The rows of a group lie close to one hidden flat surface of 13 dimensions, which passes through zero. Surfaces can cross.
In the rows, zero is written as 128.
Some rows, each with its group after it:
[ 95 131  99 124 172 106 107  79 132 119 132 127 102 117 110 109 104 123]
W
[ 89 124 104 133 148  90 133 138 126 153 147 128  78 111 109  90 122 175]
N
[152 123  91 126 151 113 102 131 153 112 130 140 131 165 209  97 180 151]
F
[ 93 128 108 148 132 143 132 134 139 103 118  78 124 162 158 106 128 127]
F
[121  99 136 153 149 107  91 116 111 123  85 151 154 141 155 186 116 136]
Q
[134  98 106 107 120 189 120 113 136  87 107 109 137 178 147 153 121  74]
N
[136 187 154 139 135 111 169  84 138  89 170 122 127  96 115  89  58 122]
F
[134 119 169  66  97 154 184 143 125  98 147 148 128 145 113 168 115 120]
W
[133 117 174 153 116 115 199  81 138 114 130 161 100 137  73 182 123 123]
D
[ 93 107 117  68 139 163 112 118 122 146 168  75 142 120 178 132 174 165]
N
[167 147  97 108 178 111 128 123 113 117 215 110  70 135 132 144 141 162]
R
[133 147 137 192 119 144 101 139 111 113 125 136 101 146 139  84 118 129]
W
[ 97 180 132 172  93  95 107  96 112 126 119 146  83 175 111  94 109 151]
N
[ 97 140  96 112 115 156 133 115 173 111 121  85 106 130 146  56  94 104]
R
[148 144 133 133 127 143  99 117 130 145 111  88 171 129 170 131 143 175]
W
[ 66 153 137 215 105 139  86 191 109 127 148 111 132 135 101 105 174 123]
D
[ 80 137  87 108 120  98 152 129 131 116 111 104 138 139 121  96  69 127]
R
[167 120 124  62 125 147 174 155 170 148 130 108 118 102 136 125 138 134]
R
[ 88  90 118  96 179  80 128 121 108 124 139 154 180 104 147 157 146 131]
W
[190 128  97 136 107 138 138 145 146 149 125 116 164 129 139  96 170 143]
Q
[120 138 111 145 173 143  89 166 144  98 114 130  93 126 128 107 117  48]
Q
[131  88 155 149 113 122 115  85  90 152 120 176 142  93 119 153  95 126]
N
[185 128 108 103  60 126 116  71 175 152 121 164  94 143 132 144 117 103]
F
[147 131  97  92 117 158 127 128 128  69 147 131  63 186 145 111  69 122]
W
[112 146 122 121 171 153  87 110 135  92 106 112 115 122 112 101  76 133]
D
[138  77 144 126 146 127  94 135  97 183 113 187 125  99 147 121 183 159]
D
[ 84 121 138 151 101 106 170 198 129 154  93 108 154 132  97 137 142 163]
N
[161  91  88 139 148 129  96 116  92 120 113 178 113 144 153  98  97  92]
D
[143 113  93 150 168 120  53 107 156 142  90 155 120 104 124 130 135  83]
D
[ 92 116 136  88 125 108 178  77 162 127 115 110 133 130 129 143 109 173]
R
[114 104 126 123  81 138 175 169 147 118 130 126 131 166 163 130 158 102]
D
[128 123  85 128 196  91 138 179 150 106 137 107 149 142 143 152 185 128]
R
[101  87 126 187  59 119 146 154 130 145 115 148  73 166 143 135 115 133]
Q
[ 46 133 112 115 132 122  96 141 104 127 116 122 125 165 121 113 163 117]
Q
[ 92 132 100 155 123 108 135 123 112  86 178 116 144 171 157 128 145 104]
Q
[136 105 140 156 133 130 129 154 149 166 113 139  86 116 101 144 175 162]
R
[201 134 125 113 181 163  96 123 130 100  97 129 107 155 140 132 130 159]
N
[148 132 126  84 175 144 159 135 117  87 152 119  71 156  79 145 113 152]
R
[ 97 155 146  97 166 115 132 104 144 120 182 129 101  98 114 107 161 139]
F
[ 81 147 181 156 136 121 119 120 107 144 151 152 121  95 117  98 162 132]
W
[152 114 100 150 127 114  97  78 155 150 151 159  74 109 136 128 130  95]
R
[172  88 132 136 141 132 138 133 142 119  83 174 110 126 109 159 105 102]
Q
[ 96 112 158  84 168 144 132 101 102  82  91 153 173 138 149 125 112 109]
F
[164 156 144 125 180 150 120  90 119 101 149  90 135 133 137 143 136 172]
D
[129 177 105 150 115  86 109  98 167 102  98 132 149 161 153 104 119 108]
F
[171 127  98 104 107 126 110  94 157 169  97 143 138 104 126 118 133 100]
Q
[180 161 115 115 144 130 138 134 153 121 150  78 169  99 112 164 116 112]
W
[147 121 138 121  52 174 129 107 176 139 143 122 125 119 171 112 131  92]
D
[ 96  83 102 122 167  96 127  54 163 140 152 116 119 106 146 148 155 170]
W
[113 128 170 126 116 175 160  83 206 103  99 112 122 117 105 133 135  97]
R
[147 110 117 132 127 144 136 134 116  69 132 173  88 166 151  93  80  88]
W
[118 145 148  48 125 142 134 114 109 108 136 136 155 146 144 124 130 136]
F
[112 170 106 131 191 145  94 176 124  90 147  68  91 145 105 123 129 145]
Q
[160  75 117 139 161 142 114 156  89 140 122 140 127 112 133 141 119 155]
F
[121 142 173  99 158 134 137  77 137 113 159 150 135  80 108 138 128  96]
N
[ 83 140 150  95 128 109 142 157  87 123 145 168  89 124  66 117 102 126]
W
[ 86  95 148 134 106 128 125 144  54 138 108 144 164 151 137 138 118 171]
N
[109 131 119 124 128 133 119 112 158 122 136 108 120 146 150 139 168 119]
D
[148 119 145 135 124 168 122 133 166  97 124 133 117 131 188 111 123  63]
Q
[105 115 158 181 131 157 141 148 130 102 155 141  66 148  88 118 169 134]
D
[ 89  84 143 187 145 159 149  94 161 101 100 118  74 152 128 117 123 137]
F
[146 121 127 205 141 115  88 128 114 134 158 165  97 115 123 120 151 110]
R
[115 105 126  81 107 178 117 119 114 119 119 118 128 163 120 164 138  80]
N
[113 100 129 135 142  80 144  97 116 124 175 155 127 105 136 145 106 166]
W
[117 109 125 116 107 118 157  65 181 133 127 133 131 111 172 101 109 118]
N
[162 141 127 113 131 112 143 120 170 166 177 129  99  61 109 127 141 110]
Q
[102  99 136  71  93 140 137 154 136 149 106 165 113 101 131 101 109 112]
D
[134 117 110 123 107  90  94 185  88 127 161 167 113 148 152 158 114 164]
W
[114 124 136 149 121 108  92  45 143 161 134 144 121  98 147 127 133 149]
F
[166 125  83 120 109 129 142 130 145 119 171 135  80 145 140 126 123  66]
R
[128 131 154 142 163 113 132 172 167 119 100 135 151  82  99 149 132 122]
D
[ 94  99 197 112 127 151 142  86 139 130 138 179 115 108 135 136 188 117]
R
[122  89 159 170 128 117 102 127 138 131 106 140 125 135 169 203 143 139]
Q
[184 126 185  94 114 171 158 119  97 127 158 138 103 126 139 134 118 195]
N
[ 93 119 103 122 107  91 117 153 102 142  73 138 167 132 130 123  74 127]
D
[112 126  99  67  91 135 157 116 181 153 154 120  89  94 147  73 120  81]
R
[ 89 115 128 119  67 104 156 134 122 131 151 185 101 169 169  88 157  92]
N
[115 102 112  99 141 143 130 111 118  98  90 170 159 161 139  93 150  90]
Q
[110 148 110  78 124 124 109 114 115 122  75 143 102 195 138 104 113 158]
N
[132 113 110 174  99  91 127 122 111 123 157 129 137 140 142 163  84 181]
W
[137  86 121 158  85 128 181 158 121 126  92 131 137 155 172 102  83 147]
F
[ 89 136 126  52 156 133  99 159  68 119 126 131 159 144 108 140 141 121]
F
[133 123 147 150 105 115 121  66 124 142 129 140 146 101 166 115  87 154]
Q
[ 98 135 139  95 113 117  97 121 135 193 104 149 102 106 102 124 163 124]
W
[166 134  91 125 159 138 116 183 136 110 130 107 125 114 139  95  93 131]
D
[ 88 130 127 118 132 122 150 125 150 117  89 131 107 122  56 122  88 104]
R
[103 137 169 221 124 126 137 108 100 113 158 115 156 103 111 127  91 129]
F
[132 142  93  89 128 105 107 169 110 125  91 136 155 164 148 116 139 143]
F
[166 144 108 116 156 118 168 112  86  95 140 134 191 131  90  91 109 168]
Q
[127 123 100 100 119 124 128 197 101 140 130 128 120 164 145 121 168 131]
N

New rows. What belongs after each?
[ 99 144  97 120 168 129 102 157  88 113 165 127 101 142 107 101 168 101]
D
[ 92 158 163 168 125 141 101 118 144 139 160 102  72  91 135  93 105 134]
Q
[ 74  96 128 182 118 103 151 137 110 114 105 132 162 141 142 109  98 149]
N
[ 58 119 178  97 133 119 121 109 143 123  96 168 158  92 112 134 122 102]
D
[158 187 115 136 128  96 126 141 157 100 110 139 167 136 137 108 123  56]
N
[195 127 133 118  94 127 158 116 124 159 143 116 158 113 176 134 121 159]
D
[151 119 111 138 157 156 108 134 144 113 157 119 101 131 181  85 160 131]
R
[105 138 150 169 129 136 144 116 155 107  99 112 125 134  98 138 120  93]
F
[ 80 112 126  70 102 126 165 139 104 119 137 125 182 129 161 115 107  90]
N
[143 131 117  77  93 151 122 169 104 113 103 149 106 175 158 100  98 112]
W
[ 90 139 163 133 120 142 153 123 181 117 120 107 131 138 118 138 190 135]
N
[113 106 117 137 119 107 136 115 100 123 106 173 111 161  95 152 133  80]
D
[118 151 130 112 198 158 106 168 119  93 135 100 147 143 165  86 185 126]
W
[150 137 154 117  84 152 152 141  94  91 117 130 136 166 113 148  59 146]
W
[183 129 141 124 159 108 134 110 120 123 131 173  86 122 161  84 105 193]
N
[144 152  70 125  90 110 139 167 115 139 177  90 100 152 144 108 105 123]
R
[137 126 128 120 158 103  98 119 113 125 133 165 121 101 118 134 104 127]
W
[199 153 143 186 138 119  74 124 122 146 116 156 112 130 125 144 160 148]
N
[146 128 133  75 153 141  98 131 139 137 109 131 152 117 151 150 164 122]
W
[164 137 123 108 121 127 118 105 153 129 168 101 141 117 156 171 127 153]
W
[135 130  90 128 137 131 150 143 159 137 111  84 119 125  67 152 138 104]
W
[159 158 115 123 206 129  88 163  95 104 152 114 143 125 150 109 144 158]
N
[136 125 180 163  99 164  80 127 136 164 106 124 159  78 149 111 125 189]
D
[ 65 106 166 158 150 139 111  69 147 152  88  91 151  96 147 142 135 148]
F
[105 140 126  90 158 122 104 143  61 128 145 163 146 106 108  98 115  95]
D
[146 111 149 148 153 136 122 183  68 111 176 158 146 122 115 142 162 149]
F
[133  92  97 182 104 122 158 111 144 133 108 125 137 140 156 103 122 110]
W
[152 129  99 102 144 111  67  83 169 168 145 151  82  88 161 125 147 112]
W
[108 124 136 103 100 185 107 175 139 131 100 103  96 135 109  95 109 164]
D
[131 132 102 134 105 118 127  99 140 137 152 118  45 137  87 128  69 162]
W
[103 133 117 150  95 161  93 112 139 142  93  65 150 158 109 172 127 138]
N
[106 100 128  93 125 129 169 126 166 103  78 136 114 165 129 154 114 121]
D
[152 104 118 108 142  85 118  81 150 174 108 171 109  90  82 176 132 129]
Q
[164 151 106 115 180 117 156 126 124  97 137  86 122 178 111 180 152 145]
D
[147 129 150 126 109  93 167  75 137 174 148 139 116 100 111 161 137 154]
D
[134 131 137 113 124  87 170 166 109 113 137 191 111 137 137  83 121 120]
N
[156 123 125 113 122 121 140 128 143 133 167 146  70 112 116 138 108 146]
W
[119 120 103  85  90 143 130 185 141 151 106 125 112 136 113 124 134  97]
D
[ 94 115 150 120  80 145 189 134 135 106 158 137 113 154 117 136 143  94]
W
[ 91 112 141 131  95 164 193 127 149 129 106 116 115 157 114  92 160  87]
W
[127  94 150 174 156 135 154 121 115  98 137 141 137 101 106 139  91 121]
N
[129 133 158  96 113 132 120 146 117 179 103 154 105 100 114 106 140 146]
W
[ 78 117 137 119 172  94 143 113  88 102 143 155 121 147 104 145 130 154]
R
[120 138 142 154 110 162 126 150  94 126  79 136 101 161 128  59 102 147]
W
[103 117  70 135 107  72 131 199 144 179 132 109 106 116 143 102 130 158]
D
[119 150 167 137  77 125 166 183  83 116 140 153 141 177 131 116 150 141]
N
[110 107  61 117 127  79 117 161  75 163 120 149 116 149 144  93 105 139]
D
[150 114 139 132 149  96 190 109 146 158 156 158 127  36 116  79 110  72]
W
[159 133 158 139 100 155  90 158 145 158  98 129 141 135 132 178 189 140]
W
[160 128 107 110 113 130 122 136 122 172 137 128  95 102 133  93  97 155]
R
[158 138 194  59 102 127 157  78 128 134  99 199 147 111 131 140 118  99]
N
[ 63 163 128 141 128 138  71 178  96 132  90 104 123 183  88 138 182 138]
W
[124  78 150 126 112 127 151 130 134 143  52 156 162 117 108 163 114 126]
N
[158 169 120 178 131 115 147 133 163  66 136 135 132 160 171  81 123  96]
N
[ 99 147 135 174  92 136 139 173 107 114 131 131 155 154 143  85 148  65]
W
[ 93 133  87 105 137 100 126 181 122 142 105 102 161 130 162 101 133 112]
F
[144 186  96 152 178 125  78 136 140  86 113  80 111 184 127 108 144 199]
F
[154 122 101 171 123  99 103 154 121  95 177 148 127 138 156 151 113 110]
W
[107 134 119 122 151 165  99 130 158 120  90 108 120 108 136  57 111 117]
R
[ 77 104  98 125 128 103 133 147 114 115 134 160  80 148 122 113 109  88]
Q
[114 136 133  87 142 116 130 152 118 160 140 146  67 104  89 108 136 150]
W
[134 118 107  93 168 173  86 171 147 111 102 115 117 131 143 106 152 129]
D
[141 114 148 137 150 142 108 118 151 135 159 149  89 115 181 104 180 160]
W
[196 150 158 158  94 166 158 156 144 148 111 109 114 114 107 113 114 134]
W
[152 125 138 177 112 130 121 168 128 137 153 144  94 134  92 153 185 141]
F
[133 144 119  27 127 128  99 140 112 120  98 139 164 141 120 179 114  88]
W
[168  96  96 131 149 154  94  90 145 135 128 106 118 110 155 143 107 136]
N
[ 88 122 145 148  89 126 141  93 139 159 157 131  91 126 124 107 156 166]
Q
[130  78  52 170 138  95 138 127 156 146 102 103 131 141 134 135 126 124]
W
[ 82 100 137 139 134 140 130 101 171 116 142 147  62 135 133 110 161 133]
D
[ 95 180 141 125 130 139 117 137  97 120 127 127 118 125  99  65 108  84]
W
[170 155 106 117 113 125 115 134 146 111  93 123 182 146 164 129 111  74]
N
[ 44 136 135 131 102 140 111 116 172 125 176 124  81  91 130  62 125 106]
D
[114 135 170 173 158 139 117 143 149 138 159 112  56 100 108 127 148 168]
Q
[149 145 133 118 106 120 122 136 133 146 107 118 135 113  91 176  97 103]
Q
[121 108 137 160 107 133  58 100  97 178 105 153 151 119 161 116 153 164]
D
[ 65 129 134  83 143  98 155 175 102 129 164 141  97 117  99 145 117 102]
Q
[162 109 125 140 163 158 110 154 107 105 110 137 130 166 135 140 173 131]
D
